There are 4 ways to turn a row about zero (a turn may also mirror it). The second row of each pair is the first, turned, with some noise. The first 40 pairs use one turn. New pairs use 3 turns, one after the other, and a turn may come again.
Some pairs, each with its turns in order after it:
[ -3  -5   3   6 -15  -9  -7  -9   0]
[ 3 19 -4 -4  5 -6 -4 -3 -1] | (2)

[  3 -14   1   1   3  14   4   8   2]
[ -3   9  -5  -7   7 -16   4   6   3] | (1)

[  9  26   4 -11  -3   2  -3  15   6]
[ -2 -12 -20  -2  -4  16  -8  10 -12] | (0)

[ 18   0   1   7 -10 -16 -10  -1  -6]
[ -3  15  10  -1   6 -16   1   0 -16] | (2)

[  0  15 -13   8  -4   2   1   8  10]
[  2  -3   4 -17   7  11  -9  -3  12] | (1)

[ 14  -4  -3 -12 -12  -4  10  -5   2]
[  7   2 -13  -7 -13   7 -15  -1   4] | (3)

[  6 -20  -2   2  -2  -3   1 -18  13]
[  0  10  18   2   3  -1 -14 -13  14] | (0)

[12  4  0  6 -1  1 18  5 12]
[-11  15   1  -5   6  12 -10   5  -8] | (0)

[ 10   5 -26   0  -9   2   0  -1  -8]
[-10   0  21 -14  -5  -7  -6  -3   6] | (2)

[ 17  -2 -12   0  13   2   2   0  18]
[-11  10 -18  -2   9   1 -11  -7  -8] | (3)

[ -2  -4 -11  -7  -1 -16   1   0   9]
[ -8   4   3  -7  10   6   2 -17  -1] | (2)

[-11  -5  16 -19   1   0  -1   1  -6]
[  4  -6  -8   9   7  -3  17   3 -15] | (1)

[-4  0  0 -9  0  2  9 -2  6]
[-5 -2 -3 -4 -1 10  0 -1  7] | (3)

[-7 -2 26  8 -7 -1  2  0  2]
[  0   2  16   0 -19  10   8   1  -8] | (0)

[  7   6  -4   3   8   9  -6  -2 -17]
[  8  -5 -11  -4  11   3  13  -9  -1] | (0)

[  2 -15  -3  -3  -3  -7  -2   2   8]
[  8   2 -12   6   6   8  -2   5   0] | (3)

[  5  -6  -1  -3 -22  -1  -2  25   4]
[ -1 -14  10 -21  -4  -5  15  13   8] | (1)

[11 13  3 10 -3  8 -1 -2 -2]
[-6 -7 -8 -2 -2 -1 -9 -6 14] | (1)

[ -1 -15 -13  -3  -1  26   0  -9   3]
[ -8 -11  -5  -3   3  -6 -17   6  24] | (2)

[ -4   1  -7   0 -26   8   2  -9  -9]
[  9  16  11  -8  -3  -3 -13   3  15] | (2)

[-26   2 -25  10   5  -2 -17  -3  21]
[-11   1 -13  32  -4 -28  -8  -8   2] | (0)

[14  0  0  4 -2  4  0 26  1]
[ -3 -11  10  -9   9 -11   3   8  17] | (1)

[  1  11   5   1  14 -23  -4   5  -5]
[ 3 -8 16 21  7 10 -3 -1  4] | (1)

[  1  -2  -2   4  24   7   2 -14  -6]
[-12   6  -8  -6  -2  -7  19  -9  -7] | (3)

[  5  -6   0 -11 -13   0   3  -1   3]
[ 8 -6 -7 -2 -4  7 -9  3  6] | (3)

[ 24  -3  -2 -18   8  22 -15  16  10]
[-11 -23 -22   5   7  -4 -19 -15 -17] | (3)

[ 2  2 -3 10  5 10 -6  2 12]
[ 0 10 -8 11 -2  2 -3 -9 -4] | (0)

[ 1 -7 15  2 -3  0 10  1 -7]
[ 3  0 -8  8 -7 -6 10  8  6] | (1)

[-18  10  -1   0  12  18  -1  14  26]
[  6  13 -14  24  -8  -5 -12   8 -22] | (0)

[  2  -6 -11  21   2 -19  -3  -1  -4]
[  9  26   2  10   5 -11   2   8  -2] | (3)

[-26   5  -3  -8   5  -2 -12  12   3]
[  3   0  -8  11 -16   8   4 -23   7] | (2)

[-23  23   8   2  -2   4  -1  -5  -7]
[ -2  -8 -17   5   7  26  -1   1  -3] | (1)

[ 14 -24  12  -1 -17  -7   4   0   5]
[  3   3   5  -1 -24 -17  21   3   3] | (1)

[ 2 -4  2  0  7 -4 -3 -1  8]
[-2 -4 -8  0  6 -1  2 -4 -4] | (2)

[-14   5   1   8  -2   1  -6 -26 -10]
[  0  15 -13 -13 -13   4 -16   6  -2] | (2)

[11 -9 -6 -2 -6  1  0  1 -5]
[  0   4  -2 -14   3   0  -3  -4   8] | (0)

[ -9  -4  -1   2  10 -10  -7   0  -3]
[ 1 -3  2 11  0 -5  8  5 10] | (0)

[ -4  15   0 -11   8  21  -1  -7  -3]
[-15 -15   2 -14  -2  -6   5 -15   4] | (3)

[ -6   9  -2  -5  -3 -10  12  -3  -4]
[ 4  7  7 -6 -3 15  2 -3 -2] | (2)

[  7   4 -12  -7   3  10  -7  -5   0]
[ -4  -3 -10  -5   2 -11  -4 -11   2] | (3)

New pairs, each followed by its turns in order:
[15  8 -7 18 -4 -8 -1  1  6]
[-11  -8  -2  -1  -2 -16   4 -16   8] | (0) (1) (3)

[-11  18   0   7  24  -3   2   2   3]
[-12  -4   2   4  18  -3   5  15 -20] | (0) (0) (0)

[ -1   2  -2 -13  -7 -13  -9   0  -4]
[12  3  7  3  2 14  3  4 -6] | (0) (1) (2)

[  2 -10 -22  -5   0  -1 -26   0  -2]
[ -1  18  23 -18  -1  13  -2  -4  -1] | (1) (3) (0)

[ -7  -9   1  -1 -17   1   1  -8  -5]
[  5   3  -5   0  10 -13   9 -10   1] | (1) (3) (2)

[ 0  1 -2  8  6 -2 -5 -3  8]
[ 3 -9 -1  0 -3 -6  1  8  3] | (3) (2) (3)

[ -3  10   7  -2  26 -14   0  -1  -6]
[  1   9   3   2  19   2  19 -11   5] | (2) (3) (2)

[-15  15   1   0  -2   4  -1   0  -4]
[-4 12  8 -9 -3  5 14  0 -4] | (1) (2) (1)

[-2 23  0  6 -2  7  0 10 11]
[  3   6  -4  -3  -7  -2 -11  21 -11] | (3) (0) (3)

[ -1   4  10 -13   8   7  -3  -2 -17]
[ 3 -9 -4 11 -1  4 18 -9 -5] | (3) (0) (1)

[ -8   0  19  -9   9  14 -11   1 -12]
[  2  -7  -5  23  -4   7  17  -1 -11] | (0) (2) (2)

[11  4 -2 -8 -5 -4  4 -6 11]
[  3  -6   6   6   3 -10  11   7  -6] | (0) (1) (0)

[  4  -1  -4 -15   0 -19   9  -1 -15]
[  8  -2  -3   8   3 -14 -23  11   2] | (2) (2) (3)

[-21  -2   6 -10 -12   7  12 -18  -5]
[-12  15  -4   7  25  -4  -6  -7 -10] | (2) (2) (2)

[-18   4  -3  -3 -26  -9   0 -26  -4]
[ -6  18   3  14  14 -15 -24   4 -14] | (2) (2) (2)

[  7 -19   8  12  -6  -2 -15   0   0]
[ 19 -14  -7  12   7  -5   5   6   0] | (1) (3) (2)

[ 20  -1  -5  12   7  -2   0 -26  -6]
[ 14   1  24 -12  -4 -13   4  11   8] | (2) (0) (1)

[ -9  -6  -7   6 -18  -2  13  -7   5]
[ -5  -2 -24  -3  -5 -10   2 -10   3] | (3) (0) (0)

[  2   8 -13 -18   2   6  -3   3 -18]
[  3  20   2   4   5 -12 -16 -10  -2] | (2) (2) (3)

[  3   3   5  -5  -8  -2   9 -26  23]
[-29   4   2   4   5  12 -16  -2 -11] | (3) (1) (2)

[  4   0  -9  -3   7   3  25   2 -26]
[-11 -12 -10 -32  -2   2   4  -3  -5] | (2) (0) (0)

[ 7 -4  8 -3 -1 -1  2 -5 18]
[ 4 -5 -2  5  5 -9 10  6 13] | (3) (1) (0)

[  1   9 -22  11  -3   3  -1  -1  20]
[-21  -5 -20  -3  10   5  -2   4  -6] | (0) (1) (1)

[  0   0   7  12  13  -2  -5 -14   2]
[ -9 -10   5   5   8 -11   7  10  -5] | (2) (1) (1)

[-17 -17  -6   5   2 -13   8   1   1]
[ -8 -16  14  -8  -3  -5   5   3 -15] | (0) (3) (3)

[  4  11   8  -2 -26  10 -12 -20 -14]
[ 16  12  11   5 -21 -16  -9   7  19] | (0) (1) (3)

[ 18  -3  -1   2  -4   8  -3  -2 -12]
[ 9 11  2 17  5 -5 -1  6  4] | (3) (1) (2)

[ -6   9   2 -12  14   2   2  -2   1]
[ -6 -12  -6 -11   1   6   2   9  -5] | (1) (0) (2)

[ -3  -6   2  15  -5   2 -16  -9  16]
[ -4  14 -12  13  -5  -1   1  14  13] | (3) (2) (2)

[-10  -1  14  -4  -1  -2   3 -13 -26]
[-14 -15   7   6  11 -12  -9  14  -9] | (1) (0) (0)

[-2  6 -7 21 15 -1  4 10  5]
[-20  -9  -1 -13   9   7  -3  -2 -10] | (2) (2) (3)

[-19  -5   8   7  -3 -13  22  10  -5]
[  8 -18 -12  -5  12  -7  22  -2  -4] | (2) (0) (0)

[ -9   3  -5   1   0  16 -16  -2  -4]
[-14 -13 -11  -5   3   9 -11   3   0] | (0) (3) (0)

[ -4  -4 -15  10   8  -2   0  10   2]
[11  2 15  0  0 -2 13 -8 -1] | (1) (3) (0)

[ -2  12  -7   5 -22  -4  12  -2 -10]
[  6   0   5  17 -11 -10 -15  -9   5] | (3) (2) (1)

[25 14 -5 16 18 -7 14  1  6]
[-16  28   3 -12 -14 -10  -5 -12 -10] | (2) (3) (0)

[  3   0 -16  13   3   6  12   3   3]
[  3 -16  -7  10  -4   0  -7  12   4] | (3) (1) (2)

[ -2   0 -26   5   0  -1 -23  -9   1]
[ 15   7 -17   1 -19   4  -8  18  -3] | (1) (0) (3)

[  1   8 -18  -8  19   9 -16 -13 -20]
[ 21   7   6  23 -15  -5  -7   2  17] | (1) (3) (1)

[-17   1  -4   9  14   1   3  -9  -8]
[-10  11   2  -2  17   4   3  -2 -13] | (1) (1) (1)

[-9  1 -2  0  3 -9  2 26  5]
[  9 -16  -4 -14  14   5  10   5  -4] | (2) (3) (1)

[  0 -11  -2   7 -26   3  17   4  -5]
[  7  15  13 -20  16   3   4  -3   7] | (2) (2) (0)

[-20  -4  26   1  -2 -26  -1 -15  -2]
[  6  24 -14  -7   7  15  -4 -27 -15] | (2) (3) (2)

